There are 7 hidden switches. A switch that is on adds its own fixed numbers to the row, and there is some noise. The rows also spread widely along 9 directions, which tell nothing about the answers.
(in the rows, 128 means zero)
Known rows, each followed by its switches (1 for on, 0 for off):
[158 122  91   4 148  97 145 199 126 155 204 113 152 154 141  91 182 103
 138 196 129 119  40  71 154 170 126 111 168 123 230  56 165 111]
1 1 0 1 0 1 1
[134 127 121 137 138  77 108 132 102 138 143  94 100 129 121 113 180 144
 179 108 128 104 115 106 154 148 120 135 127 136 134 121 137  94]
0 1 1 1 0 1 1
[114 154 109 149 122  65  53 130 133 120 113 148 123 157 109 102 143 136
 193 126 135 129 133 131 110 100 136 129 159  70 132 103 177 111]
1 0 0 0 1 0 1
[122 178 111 142 180 122 131 159 122 132 149 122  88 157 149 117 165 133
 130 122 160 122 116  89 177 114  98 101 155 149 125  55 137  97]
0 1 0 1 1 0 0
[183 148 134 135  87  93 145 118 144 119 133 136 107 180  52 106 166 121
 120 104 137 109 152 121 178 127  92 142 124  94 110 139 139 114]
1 1 0 1 1 0 0
[101 123 145 111 154  99 108 185  61 108 157 110 146 188 133 121 123 146
 132 125 121 139 174 147 130 103  73 150 135  73 131  71 138 128]
0 0 1 1 0 0 1
[ 88 136 139 189 153 124 121 165  99 104 152 133  99 133 169 131 159 117
 143  87 100 154 156 178 102  99 113 153 136 101 138 107 141 133]
0 0 0 1 1 0 0
[149 152 127 148 126 139 168 157 127 137 166 137 106 120 149 128 204 112
 131 119  95 127 104 115 148 141 126 148 144 128 156 110 130 112]
0 1 1 1 0 0 0
[125 140 138 187 154 131 143 132 107 162 191  99  95  95 162 140 208 158
 166  99 116 129 108 132 161 133  97 147 128 144 141 103 119 110]
1 0 0 1 1 1 1
[167 134 136 105 122  94 143 127 120 102 115  77  90 134 113 112 165 128
 120 102 174 105 136 119 165 166  93 102 115 150 124 121 102  83]
0 0 1 1 0 1 1
[146 134 138 119 119 105 138 169 125  88 133 136 102 175 112 101 150  84
  98 118 134 140 142 151 138 132 100 117 139  98 145 114 147 138]
0 0 0 1 1 0 1
[121 186 133 199 144 115 124 141 114 100 113 133  68 135 126 140 163 125
 125  75 133 133 169 138 148  96 125 138 139 124  93 122 127 114]
1 0 1 1 0 0 0
[ 93 175 173 194 112 136 116 175 136 122 141 145  87  73 126 108 226  81
 162 123 131 103  48 135 134 130 153 129 123 129 117 173 170 133]
1 1 1 0 0 0 1
[160 115 127  82  93  91 137 186 130 119 160 133 137 159 117  97 180  81
 125 147 108 135 110 140 102 153 130 128 143  80 198 110 151 124]
1 1 1 1 1 0 1
[123 164  84 124 137  86  95 139 158 100 113 153  85 112 143  99 173  88
 184 130 123 124  75 111 104 133 190 109 177 120 173 118 179 111]
0 0 0 1 0 1 0
[148 139  78  96 164  90 135 125 131 156 146  99 104 115 157 108 197 134
 175 129 131 115  88  66 159 159 146 105 155 178 152  92 134  79]
0 1 0 1 0 0 0
[185 139  81 200 107  95 152  76 128 169 149 139  99 117 131 158 205 161
 181  64  37 142 177 115 140 132 149 195 149 114 155 130 112  98]
1 1 1 1 0 0 0
[159 119 116 142 113  93 112 123 112 150 169 126 139 160 120 122 170 171
 189 131  99 125 133 120 143 127 104 159 147  76 161  85 142 105]
0 0 1 1 1 1 1
[193 112  98 107 118  54 137 145 130  96 112  95  62 153 101 106 184  80
 112 102 134 132 134 124 142 179 154 104 143 152 169 148 127 109]
1 0 1 1 1 1 1
[180 131  99 159 142  85 141 118 104 140 149 113  81 158 109 127 185 147
 149 100  97 124 140  90 201 145 122 153 154 143 131 126 134 117]
0 0 1 1 0 1 1
[142 177  98 152 133 121 123 141 164 145 141 139 102  86 188 127 210 118
 173 129 123 140  81 111  95 139 166 100 173 128 185  64 129  82]
1 0 1 1 1 0 1

New rows, each followed by its switches (1 for on, 0 for off):
[214 130 157 154  38 110 175  90 159 106 117 143 103 126  54 100 212  96
 132 100 103 102 128 134 164 162 136 156 112 101 107 210 133 123]
0 0 1 1 0 0 0
[142  98 112  69 111  88 114 129 127 148 173  96 164 133 149 109 157 156
 187 134 123 114 116 134  96 158  87 132 122  86 203  65 123  77]
0 1 0 1 1 1 1
[143  77 123 128 142  93 147 161  77 156 182  82 122 135 159 122 200 135
 158 108  82 138 135 134 129 163 110 152 122 137 172 113 117 113]
0 1 1 1 1 0 1
[131 140 147 187 136 121 129 144 106 124 149 118  96 129 135 118 196 131
 155 107 121 126 125 134 152 121 119 141 132 126 110 126 134 119]
0 0 1 1 1 0 0
[127 130 131  99 138  98 113 157 102 126 147  80 127 113 150 123 168 146
 152 128 157 115 110 129 126 154 107 127 120 129 155  98 115  87]
1 0 1 0 0 1 1
[140 126 129 118  96  89 117 138 122 126 131 111 128 118 110 105 189 117
 170 123 124 107 109 128 119 149 138 144 119 113 138 152 139 100]
1 1 1 0 0 0 0
[140 130  98  95 130  77 118 153 115  97 128 136 119 167 119 110 137 101
 130 113 107 149 163 143 104 120 139 142 155  89 161 111 151 123]
1 0 0 1 0 0 0
[105 120 146 163 166 125 136 158  66 132 177  85 109 121 160 138 177 162
 156 105 118 126 135 139 153 126  92 163 119 134 123 105 117 110]
0 0 1 1 0 1 0
[199 113 102  91  92  69 142 129 142 111 119 133 106 150  85  80 199  80
 149 141 105 121  98  95 146 169 183 126 157 126 155 169 163 122]
0 0 1 1 0 0 0
[159 179 119 172 104 132 143 103 169 143 134 148 110 133 133 139 163 156
 142  91 128 121 144 120 150 128  80 138 136 101 140  77 116  82]
0 1 0 0 1 0 1
[118 173 141 184 148 134 138 159 128 107 156 154  67 124 117 112 195  94
 140 120 118 118  78 118 180 115 141 139 153 135 116 146 176 148]
0 0 0 1 0 1 0
[145 157 126 153 150 131 145 168 129 147 166 131  95 122 156 110 222 111
 147 149 130 127  63  86 173 146 140 106 165 151 148  94 149 116]
0 0 1 1 1 0 1
[132 137 103 153 151 109 122 173 111 150 169 127 113 125 173 131 199 124
 158 135  92 156 105 121 125 135 148 143 166 123 182  91 143 120]
1 0 1 0 1 0 1
[169 119 112 105 119 100 155 172 123  93 144 131  94 148 119 107 184  70
 111 130  99 136 105 130 137 160 159 139 153 122 183 143 152 138]
0 0 1 1 0 1 0
[178 105  98  99 124  88 135 156 122 135 171 121 120 157 120  98 198 116
 162 161 101 128  83  98 149 158 151 137 162 116 191 112 159 118]
0 0 1 1 1 1 0
[150 179  53 134 144  87 113 116 167 139 111 163  95 139 156 130 155 124
 165 106 101 142 129  89 125 129 158 125 186 119 181  74 151  91]
0 1 0 0 0 0 1
[120 137 126 146 136 124 130 151 123 130 149 107 122 100 199 131 179 135
 159 108 117 144 129 153  85 138 119 120 138 116 174  65 105  87]
0 0 1 1 1 0 1
[167 148 146 152  71 133 163 145 165  89 134 144  94 113 139 129 179  83
 106  96 113 137 126 180  89 156 118 128 128  87 191 120 112 111]
0 0 1 1 1 1 1
[104 122 141 172 129 120 111 153  98 141 175 110 123 114 153 131 182 152
 184 115 106 121 109 149 116 130 106 167 116 104 159 110 135 104]
0 1 1 0 1 1 0
[147 166 152 199 130 147 181  96 132 118 126  95  64  85 147 144 195 139
 118  51 141 119 153 140 172 142  91 132 105 177  80 146  80  90]
0 0 0 1 0 0 0
[161  97  66 106 132  51 125 144 125 117 129 125  93 125 142 107 191  70
 159 106  60 164 125 131  90 163 200 137 172 133 199 158 160 135]
1 0 0 1 0 0 1
[141 145  89 102 136  68 102  98 128 120  96 100 115 149 123 117 128 161
 163  91 158 111 169 107 139 135 104 121 130 130 119  95 115  62]
0 1 0 0 0 0 0
[ 89 143 144 112 157  96  98 160  99 101 124  98 114 135 140  99 143 123
 151 119 168 116 126 135 129 121 102 102 127 122 107 104 143 108]
0 0 0 1 0 0 1
[103 101 110 132 189  65  81 188  65 122 158  87  88 156 148 102 176 120
 175 134 125 134 104 114 142 137 146 119 157 145 154 110 168 130]
0 0 1 1 1 1 1
[103 154 141 120 136  92  85 158 111  92 115 109 107 133 133 103 144 122
 158 119 169 107 117 141 111 125 117 102 130 107 131  97 143  95]
0 0 1 1 0 1 1
[180 109  61  78  97  28  93 112 158 114  89 117 114 144 122  87 166 101
 188 121 116 127 130 108  69 170 191 101 160 111 197 116 144  73]
0 1 1 1 1 0 0
[179 134  76 115  99 110 158 120 161 141 155 143 121 103 168 137 191 120
 166 113  64 136 111 122  90 164 161 153 160 103 234  88 119  86]
0 1 1 1 0 1 0
[ 77 217 116 142 141 123  79 134 162  96 101 149 109  96 173 123 137 126
 171 109 171 125 124 143  68  84 135  93 155  92 134  52 136  71]
1 0 0 1 0 0 0
[177 188  97 117 112 140 155 157 187 124 146 176 115 135 157 110 196  91
 129 165 125 136  67  92 130 136 158 100 192 107 198  56 148  98]
0 0 1 1 1 0 0
[148 204  60 140 133  85 102 113 187 124  88 179  79 134 137 115 159 105
 167 112 127 130 109  80 130 127 171 103 191 120 162  87 167  89]
0 1 0 0 0 0 1
[140 190 118 174 112 141 134 118 153 139 133 155 116 112 150 139 177 151
 160 108 119 117 121 113 135 118 118 147 145 105 140  83 122  81]
0 1 1 0 0 0 0
[140 110 103  87 149  84 147 166 111 122 157  83  92 114 152 118 182  95
 129 104 114 132 109 132 120 176 132 125 131 157 191 124 125 111]
1 1 0 1 0 1 1
[124  96 110 137 129  92 132 138 114 119 143 112 114  96 172 117 185  98
 169  92  68 155 132 162  75 154 157 148 140 120 180 146 137 127]
0 0 0 1 0 0 1
[120 174 125 148  79 104  89 109 167 115  94 145 131  97 145 121 150 136
 186  98 133 114 136 148  65 126 125 126 127  71 153  95 128  69]
0 1 1 0 0 0 1
[157  87 130 107 135  82 142 191  74 131 189  91 109 177 104 113 182 111
 118 125 103 131 128 133 162 160 102 153 123 119 173 125 139 138]
1 1 1 1 1 1 1
[161 162 114 188  80  94 117 103 143 119 111 165 111 138 101 136 167 130
 158  85  81 138 169 146 119 115 138 172 148  68 138 140 141 116]
1 0 1 0 0 0 1
[177 118 106 186 115 122 171 131 124 154 168 135 101 125 149 146 208 130
 140  94  56 149 138 129 145 154 128 181 141 128 173 128 118 117]
0 1 1 0 1 0 0
[133 106 135 140 123  78 105 120  84 144 146  95 131 137 115 105 180 159
 196 118 109 113 136 117 146 136 119 152 125 110 111 137 143 109]
0 0 1 1 0 0 1
[149 159 127 144 104 132 145 136 176 114 113 116  93  62 189 122 203  95
 143 109 149 131  88 141  88 172 147  87 135 147 175 105 102  72]
0 0 1 0 1 0 1
[125 143 113 150 125  76  88 125 123  98 108 143 114 179 111 111 125 133
 163  98 124 136 180 150 110  95 118 139 148  72 125 101 155 114]
0 0 0 1 1 0 0
[123 146 168 156 142 180 189 193 106 163 221  98 123  88 196 147 226 129
 115 123 120 133  87 141 144 151  74 138 117 142 171  67  93 105]
1 1 1 1 1 0 1
[ 91 151 204 184 138 136 117 124  92 132 136  42 106  67 148 121 198 177
 170  88 213  84 123 152 146 128  65 104  66 163  48 120  76  59]
1 0 1 1 1 0 0
[131 152 166 150  99 136 142 137 133 114 162 130 111 102 105 113 195 116
 145 118 131 107  89 146 146 130 113 148 117 106 125 151 144 124]
1 0 0 1 0 1 0
[159 121  92  65 140  78 142 201 115 102 142 125 105 161 140 102 175  57
 102 145 103 158 112 121 113 159 171 113 173 123 204 112 155 135]
1 0 1 1 0 0 1
[185 160 112 184 124 120 176 118 139 105 112 121  58 145 133 143 178 115
  91  67 124 144 182 132 162 141 115 127 142 150 127 113  90  97]
0 0 1 1 1 0 0
[139 108  57 152 171  55  95 139 110 138 143 121  79 146 154 119 178 122
 189 112  83 154 114 108 133 149 175 142 182 145 185 120 170 127]
0 0 0 0 1 1 1
[118 155  85 173 159  89 100 139 129 107 120 148  65 123 142 118 171 104
 173 106 103 140 106 117 135 124 181 143 171 141 150 142 175 125]
0 0 0 0 0 1 0
[141 123 148 174  77  93 101 102 131 143 130 120 134 118 106 114 185 156
 200 102 118 104 134 140 119 138 104 153 106  86 120 139 132  92]
0 1 1 0 1 0 1
[126 151 105 118 143 127 147 149 141 116 133 120 114  96 198 136 162 115
 133 103 121 150 124 142  97 149 124 119 149 134 179  79 112  92]
0 0 0 0 0 0 1
[166 115  97 174 152 101 144 137  88 162 173 119 113 173 141 143 183 167
 148 109  72 154 164 107 182 135 105 177 158 121 149  95 129 124]
0 0 1 0 1 0 1
[196 181  51  75 167 117 173 152 154 146 144 139 105 155 186 134 170 127
 107 148 125 150 116  56 166 151 137  90 207 148 205   7 116  77]
0 0 1 1 0 0 1
[143 138 153 223 130 104 138 141 101 106 122 119  54 143 107 123 192 107
 125  72 114 132 160 146 168 126 118 141 125 137  86 166 135 139]
0 0 1 1 1 0 1
[150 162 107 174  95 127 147 117 155 100 121 183 113 138 133 144 146 112
 129  82  67 157 173 166 104 111 129 180 153  68 163 123 140 128]
0 0 0 0 0 0 0
[ 91 144 164 100 143 108 119 200  92  64 125  89  94 142 133 108 132  91
  97 107 182 110 134 166 111 133  88 108 102 122 131 107 122 102]
0 1 1 1 0 1 0
[121 141 140 165 113  86 101 125 119 121 123 110 102 135 107 121 155 136
 154  80 140 119 162 158 129 124  91 142 108 107 111 135 128 103]
1 1 0 0 1 0 1
[129  91 170  58 106  69 103 128  90 104 131  42 137 121  76  78 166 141
 167 125 200  75 110 138 142 163  89 110  72 132  90 167 124  86]
1 0 0 1 0 1 0
[157 104 129 150 136  98 167 164  91  84 117  82  72 157 151 145 150  99
  65  54 119 163 210 179 130 163  94 136 112 147 148 132  82 119]
0 0 1 0 1 0 1
[109 168 126 179 131 114 123 155 141 107 115 138  72  89 165 120 191  83
 153  90 112 133 107 139  95 135 157 116 141 131 151 127 141 110]
0 1 1 1 0 0 1
[ 92 166 156 216 130 134  96 156 116 118 140 148 103 118 151 128 177 129
 168 108 120 134 122 155 121 101 115 146 136  90 117 113 151 125]
0 0 1 0 1 0 1
[159 166 106 124 149  95 144 148 116 108 130 130  88 189 106 126 136 121
  91  98 136 142 178 113 182 115  93 130 156 120 122  91 134 124]
1 0 0 1 0 0 1
[132 113 166 172 123 105 148 153 101  90 133  98  76 137 117 112 175  92
 107  75 130 137 157 174 143 143  93 132 101 135 105 170 126 139]
0 0 0 1 1 0 1
[159 109  56 187 128  40  98 101 122 130 107 145  81 167 125 134 152 128
 177  58  47 162 200 139 109 132 158 172 162 105 171 141 153 125]
0 1 0 0 1 0 1
[122 162 158 117 112 164 148 184 142 139 189 133 156  99 183 123 196 120
 139 158 133 131  77 148  97 129  99 118 139  81 188  48 121  96]
1 0 1 1 1 0 1
[151 150  94 144 144  99 115 118 125 142 129 111 121 144 165 139 155 176
 160 106 132 139 163 114 134 132 102 126 150 118 149  50 103  71]
0 0 1 0 1 0 1
[175 113 117 143 130 114 174 141 125 121 166 114  84 136 127 119 197 105
 121 107 102 137 113 130 165 161 124 145 138 147 163 139 131 127]
0 0 0 1 1 1 0
[ 95 140 174 122 107 118 115 180 110  87 145 107 115 109 125 111 165  97
 132 111 150 105 109 177  90 129 108 134  99  95 147 132 132 109]
1 1 1 1 0 1 0
[ 94 121 157 154  95  82  70 159  97  97 126 135 139 166  96 101 136 125
 172 114 122 117 154 175  91 103 107 162 112  47 121 136 166 122]
0 1 1 0 1 0 0
[125 175 109 198 140 107 102 115 159 126 107 143  72 102 149 117 191 117
 181 102 135 128  99 115 136 127 153 108 159 142 124 124 154 104]
0 0 0 0 1 0 1
[167 162 142 149  83 124 135  81 161 135 131 135 137 137 105 119 165 169
 166 108 144 107 147 126 151 115  76 137 123  83 110  89 116  78]
0 0 0 1 1 0 0
[135 155 114 132 133  81 115 177 131  85 104 121  68 149 122 107 165  68
 111 100 149 131 136 142 106 135 154 101 142 129 148 125 140 109]
1 1 1 1 1 0 0
